The rows of a group lie close to one hidden flat surface of 14 dimensions, which may be shifted away from zero. Surfaces can cross.
In the rows, zero is written as 128.
Known rows, each followed by its group:
[134  60 159  93  57 139 163 158 147 179 132  74 160 168 153 110 185 136
 132 161 174 142 119 150  88 165] => J
[122 112 114  59 109  78 142 109 136 119 152 112 169 157 151 102 129 107
 148 112 143  78 160 139 107 146] => K
[ 80  88 157  49 130 139 113 152 112 148 127 105 125 116 112 152  73 152
 162 158 161 127 201  94 105 178] => M
[125 105 122 144 161 140 172 118 107 127 113 137 114  98 106  92  99 124
 138 139 173  65 146 170 148 137] => M
[105 125 167 109 115  89 147 133 161 138  82 149 179 121 105 148  92 107
  88 100 114  76  85 144 126  87] => J
[152 143  90 119 152 176 128 122  79 124 121 163 143 188 179 175  77 150
 116 117 166  99  96 132 153 104] => K
[152  97  84 109 128 113 156 173 168 155 162 169 201 172 179 182 132 150
 148 187 113 164 181 111 127 126] => K
[131 161 137 144 111 104 129 139 147 159  57 144 128 117 113 147 114 137
  91 108  80 115 153  93  76  90] => L
[133 136 161 130 126 121 118 141 110 117 179 180 143  75 111 174  69 142
 110 120 128 159 138  82 117 146] => L
[150 133  87 176 127  72 110 122 186 137 105 131 109 113  99  97 174 120
 193 105 135  92 142 149 118 103] => L
[125 125 120  95 112 157 107 130  97  51 197 156 176 133 158 151  78 109
  94 107 106 190  86 102 162 135] => K
[126  92  95 116 129 111  72 141 127 112 123 151 105 139 132 161 130 117
 139 116 116 175 111 130  97 111] => L
[150 145 145 112  60  78 113 139 120 115 112 124 129  99  87  73 131  93
 186  48 149  66 119 158  98 156] => M
[137 123  94  83 131  81 134 131 143 141 115 201 111 133 143 133 153 165
 116 113 131  98 139 146 190 134] => M
[145 133 118  94 144  92 147 113 121 156 177 126 145 169 156 102 111 101
 143 113 119 119 115 119  88  95] => M
[143  96 134 138 100 153 170 148 102 157 185 120 130 101 129  88  83 129
 173 148 182 132 104 121 120 121] => M
[ 79 106 110  65 128  98 114 119 138 160  74 105 107 147 131 132 154 140
 122 136 106 102 180  86  78 139] => L
[177  91  93 103 131 111 181 164 128 151 154 199 157 122  79  91   7 127
 152  76 144 107 156 145 144 108] => M
[ 90  90 143 157 117 178 157  96  81 108 141  74  89  83 123  77 124 124
 104 170 182 118 126 116  92 150] => M
[148 146 143 110 156 129 120 140  94 182 104 153  75 145 116 153 139 161
 121 118 127 136 140 137 127 155] => J
[129 127 165 118  70  92  58 120 201  58 163  94 123 114 114 113 152 160
 141  60 173 156 116 159 184 123] => L
[114 156 152 171 126 183 142 146 105 146 124 117 168  99 120 186 130 145
 140 189 119 131 149  70 128 176] => K
[ 78  79 155  87 110 116 170 108 129 143 150 108 148 106 140 109 136 129
  92 163 149  98 118 111 117 144] => J
[128  89  83  84 131 111 112  82  96  49 186 155 126 155 188 113 100 132
  77  90 159 130 117 147 133 106] => K
[158 121 116 104 137  88 183 167 117 173 175 243 155 108 180 164  99 129
  89 169  75 171 142 118 120  95] => J
[122 119 144 135  87 101 116 169 165 144 128 173 125  67 112 153 120 158
 139 150 116 151 160  89 127 123] => J
[118 126 113 121 132  94 132 120 140 140 144 176 108  79 106 128 116 182
 121 117 130 118 177  65 160 147] => L
[161 160 136 204  52 136 170 130 123  94 156 126 164  63 105  76 120 114
 111  94 124 116 104  93 128 138] => L
[150 129 117  89 145  84 129 110 138 128 128 141 140 153  79  89  63 120
 114  22 121  98 130 130 116 115] => K
[162 124 145 144  74 126 112 157 108 137  93 148 135 133 110 155 126 137
  93  85 116 150 118 121  78 153] => M
[107 133 153 117 148 118 116 116 139 173  34  82 103 134  81 128 130 137
 145 119 136  59 198 132  72 143] => M
[119 153 148 127 108 108 121 137 157 111 143 144 155 101 116 131 143 115
 140 122 100 142 106 120 178 135] => K
[104 172  83 123 100 147 147 136 127 114  89 119 144 134 163 103 183 122
 117 162  45 140 169  77 138 137] => J
[ 78 145 104 106 137  93 131 121 157 118 114 152 123  90 140 120 143 142
 122 154  86 117 174  84 169 111] => J
[127 139 133 105  91 157 101 158 133 128 105 102 143 164 155 139 140 115
 163 132 142 131  92 152 143 118] => M
[123 121 146 140 146 114 143 127 117 155 120 160 119 110 132 160 147 142
  84 158 121 133 126 137 129 138] => J
[128 167 129 122 131  88  94 145 174 156  63 136 124 151 123 150 144 130
 169 108 110  92 132 151 134  88] => L
[ 92 165 197 130 159  77  99 117 130  86 163 165 145  61 104 181 168 106
  98 154  84 139 103 140 185 191] => K
[110 126 153 127 124 104  75 109 134  96 111  92 116 141 137 130 164  95
 143 119 137 113  87 177  90 109] => L
[ 96 112 198 156 117 173 129  74 138 143 100  18  91 118  91 105 149 182
  56 114 185 113 149  92  89 149] => L
[ 96  84 174  79  81 107 171 123  99 154 156 114 112  88 115  70 118 134
 110 125 171 102 120 105 101 165] => J
[ 84 119 202  78 139 140 111 118  74 109 188 133 109 102 166 161  85 119
  97 169 159 163  64 133 131 119] => K
[104 111 103  80  97 158 145 139 107  98 143 129 121 124 154  68  62 111
 126 110 141 132 110 121 139  92] => M
[140 161 119 117 161  57 125 117 115 170 169 191  90  85 117 134  87 151
 140 106 102 119 158  71  93  88] => M
[153 125 123 158 107 144 150 142 107 146 138 146 151 122 157 149 110 136
 153 158 161 111 133 118 103 117] => K
[126  95 183 116 157  98 143 135 132 151 187 133 159 122 143 168 105 109
 119 185 136 158 133 151  78 126] => K
[ 99 141 149 108 155  97 133  88 105  97 165 158 121  97 132 132 142 127
  78 128 125 108 100 133 178 157] => K
[ 93 114 172 139 152 138 182  97 130 165 142  79 140 120 147 121 160 120
  79 200 113 129 126 111  89 124] => K
[153 133  81 126 147 125 142 120 134 169 147 130 126 163 104 113  90 157
 127  81 121 138 158  65 118 119] => M
[134 136 127 107 144 149 131 145 139 169 112 127 146 154 114 156  89 166
 126 115 122 126 144  73 150 125] => L
[120 143 106  90 152 116 131 123 113 129 112 200  97 134 173 148 154 161
  61 131  93 139 113 126 188 116] => J
[124 132 108 101 159 177 111 137  99 103 170 125 152 162 132 150  63 116
 151 128 130 148 110 119 158 128] => M
[107 119 173 132 171 105 125 102 155 130 155 119 124 113 127 151 140 122
  95 159 113 152 123 142 118 124] => K
[107 132 115 168  94 145  93 134 140 132  53 113  98 108 100 150 155 147
  94 121  88 151 170  60  61 120] => L
[137 114 111 127 104 146 198 150  94 150 149 148 175 115 142 110 111 127
 137 167 131 108 139  99 133 168] => M
[ 89 106 118 135 141 139 173 118 153 138 146 117 154  95 133 133 150 155
 123 201 136 107 146  77 174 155] => J
[134  58  93  89 121  78 156 119 188 119 168 157 156 136  98  90 109 155
  95  79 151 122 146 113 168 140] => J
[152  98 143 150 146  95 189 103 113 121 174 189 142  76  85 104  60 113
  63  84 144 105  79 130 132 111] => J
[129 145 133 121 150 146 158 121  75 176 113 139  74 123 123 104 129 153
 108 117 124 120 127 103 135 145] => J
[ 98 102 157 135 111 109  61  98 113 107 109 116  32  82 111 114 129 134
  96  87 162 152  80 138  80  87] => L
[ 95 129 111 133 132 188 193 121 114 158 139 100 144 121 139  95  92 140
 106 180 114 124 125  49 140 114] => J
[115 142 166 116 152 148 168 117 109 145 166 102 172 133  97 121  95 105
 120 130 113 119  90 101 154 171] => K
[101  99  91 115  66 129  99 131 167  83 131 104 121 125 146 101 169 139
 120 118 120 171 132  95 134 119] => L
[127 113 169 147 115  98 122 109 165 114 164  94 134 111 123 117 136 131
 131 122 153 136 144 138 103 122] => L

New rows. What belongs after each?
[129 106 140 146 161 168 110 124 119 125 118 115  86 116 109 124  78 134
 141 127 176 139 121 158 131  96] => M
[149 112 143  78 159 100 116 161 156 180 101 181 139 168 109 194  95 162
 115 106 119 142 138 138 145 127] => J
[107 149 127 134 132 162 128 138 105 121  82 109 147 104  70 141 104 136
 160 132 119  88 196  82 127 199] => M
[122 126 104  86 126  98 176 126 120 156 145 158 124 119 136  75 114 129
 123 126 103 115 155  98 131 122] => J
[117 137  90 122 156 141 137 135 154 207 109 121 102 152 156 154 164 198
 141 179 120 137 177  53 139 104] => M
[ 81 135 138  90 156 114 122 101 116 129 158 118 116 107 133 123 135 143
 161 166 141  94 146  96 149 141] => L
[111 177 130 114 105 122 125 116  86  96 134 119 142 102 126  94 109  85
 164 108 109  87 100 116 127 136] => M
[138 104 116 156 144 113 113 116 163 107 150 111 141 132 154 167 162 137
 149 175 141 137 178 144 102 125] => K
[163 166 139 146 105 157 156 165  64 183 102 198  88 109 154 152 142 159
 101 149 114 147  85 114 161 140] => J
[136 122 144 122 129 200 163 122  43 149 143 110  97 142 127 101  85 137
  48 103 121 169 103  77  92 158] => J
[131 118 143 123 111 169 101 165 121 127 110 133 124 149 152 150  37  98
 105 127 102 205 111 125  55  25] => M
[ 91 109 126 112 162 129 163 105 133 145 133  59 146 136 119  99 111 108
 110 165  99 126 203  77  59 130] => J
[156 104 104 154 125 146 153 131 141 170  95 122 110 152 118  95  98 136
  91  96 127 141 146 117  67  79] => M
[139  81 152 100  75 156 102 161 135 133 129 119 114 163 171 147 157 143
  91 141 137 215 102 149 112 125] => J
[180 137 129 189 125 129 174 127 109 144 174  90 222 153 115 150 170  85
 181 157 133 101 136 123  72 218] => M
[146  85 157  61  59  92 130 181 147 182 131 150 135 136 130 127 143 157
 150 121 151 146 128 134 121 156] => J
[141 170  92 183 136 156 140 126 112 137 130 148 108  80  97 121 119 164
 149 117 124 116 150  64 160 145] => M
[147 103 113 153 104 117 145 133 156 157  89 144 113 125  93 127 177 183
  77 109 138 131 149 108 138 175] => J
[114 132 147 101 147 108 129 144 148 194 115 136  86 126 149 126 143 153
 162 163 143 126 134 142 136  83] => J
[112 154 166  99 131 134 145 131  66 127 156 144 139 104 159 136 100  93
 110 162 102 133  99 125 112 140] => J
[ 74  73 141 118 152  73 179 106 184 137 111 162 161 108 161 178 181 152
  27 198 122  97 154 118 127 126] => J
[122  95 182 108 114  57 149 121 151 130 170 115 183 116 137 130 154  73
 114 153 106 138 136 166  64 142] => K
[145 144 165 194 109 137  84 126 139  74 161 160 117  69 105 181 142 174
  96 110 158 165  98 134 183 153] => L
[104 165 180 131 164 125 154 118 111 149 110 113 159 122 126 153 107  82
  86 146  72 123 110 120  88 112] => K
[112 145 146 118 195  86 196  91  74 181 159 160  92 103 182 111 163 121
 107 205 126  85 133 152 113 124] => J
[105 117 148 135 143 164 115 103 152 105 145  88 119 147 133 124 156 129
  84 134 128 167  78 136 174 121] => K
[143 162 110 138 149 144 183 135 131 186  83 139 158 164 132 132 162 136
 138 151 114  72 116 129 180 145] => J
[124 104 151 117 152 115 142 124 191 153 153  95 153 165 109 104 130 115
 104 115 118 153  97 143 149 111] => K
[137 135 115 160 200 106 146 101 154 163 147 146 101 125 162 141 115 141
 144 173 144 108 139 152 126  39] => K
[118  97  93  95 104  55 122 130 177 133 114 159 126 125 131 128 172 151
 116 119 104 130 194 101 113 135] => L
[122 133 119 134 158 152 143 113  87 140 163 146  70 113 159 109 128 146
  93 152 124 171 111 118 148 109] => J
[122 148 118 112 142 130  84 128 139  51 175 150 158 148 185 166 118  99
 142 149 110 165  97 159 162  89] => K
[102 137 106 176 151 166 169  91 107  79 177 160 127  55 127 107 110 142
  78 162 125 121  77  76 209 117] => J
[150  92 142 108 142 131 207 141 136 148 244 141 191 167 184 103  86  79
 108 162 129 180  40 164 152  78] => K
[103 149 145  56 146 136 117 133  99 186 123 105 116 167 135 138  86 149
 146 116 128 112 125  70 117 115] => M
[145 124 159 164 186 105 175  71 130 135 183 113 137 138 135 120 126 119
  92 142 164  92 104 170 126 106] => L
[132 101 119 132 167 128 175 120 121 156 118 144 132 126 128 114  90 117
 115 145 137  90 161 157 105 113] => M
[145 129 132 122 108 160 130 143 103 147 146 115 141 138 126 134 108 134
 137 116 145 136  99 101 119 147] => M
[135 128 134 139 159 130 161 107  94 149 186 121 113  96 109  91  78 115
 173 140 171  87 122 124 127 127] => M
[136 122 197 117 112  84 144 150 146 149 139 185 147 119 147 169 152 110
  49 136  87 174  59 170 134 116] => K
[153 168 121 171 137 154  79 121 115 106 127 145 101 154 139 167 160 147
 118  97 132 157  55 134 176 120] => M
[154 146 112  83 115 104 110 160 135 157 118 145 176 190 141 179 131 128
 156 108  98 134 140 114 114 148] => M
[166 107 121 157  90 163 183 181 116 202 137 163 122 128 164 132 129 152
  97 175 111 199 140  91  80 110] => J
[126 180 121 101 166 139 151 125  76 153 134 182 135 148 165 162 123 136
 135 150 133  83  65 134 211 137] => M
[148 117 161  95  96 132 101 163 120 131 122 134 164 164 138 180  96 127
 124 109 129 144 108 145  96 133] => K
[121 109 113  96 139 138 158 133  87 137 174 162 102  87 104  80  25 138
 142 107 165 121 134  93 152 117] => M
[ 66 132 167  83 138 142 111 109  89 134  99  80  78  94 122  89  74 112
 149 131 158  91 135 127  94  99] => M
[155 115 161 167 100 151 154 182 165 180 149 152 159 117 148 165 101 138
 110 176 110 213 103 108  98  70] => K
[128 181 163 105 115 114 138 126  50 127 162 140 160  91 109 121  76  85
 177 108 121  79  98 104 104 164] => M
[102  44 178  60 122 118  77 117 118  84 223 122 103 130 179 160 114 146
 111 150 210 197  83 169 131 123] => K
[148 138 122 181 113 128 196 105  76 150 139 157 114  79  95  76 127 134
  93 111 145  73 110  97 118 157] => M
[132  94 139 120  95 139 149 134 122 173 156  57 134 136 101  76  95 130
 179 119 169 126 156  88  57 140] => M
[160 132 125 133 125 115 144 149 105 131 206 193 149 108 160 158  90 121
 145 146 123 169 111 118 127 112] => M
[104 139 118  76 156 113 127 120 115 160 166 123 116 119 137 126  61 135
 149 133  89 148 194  40  77  89] => M
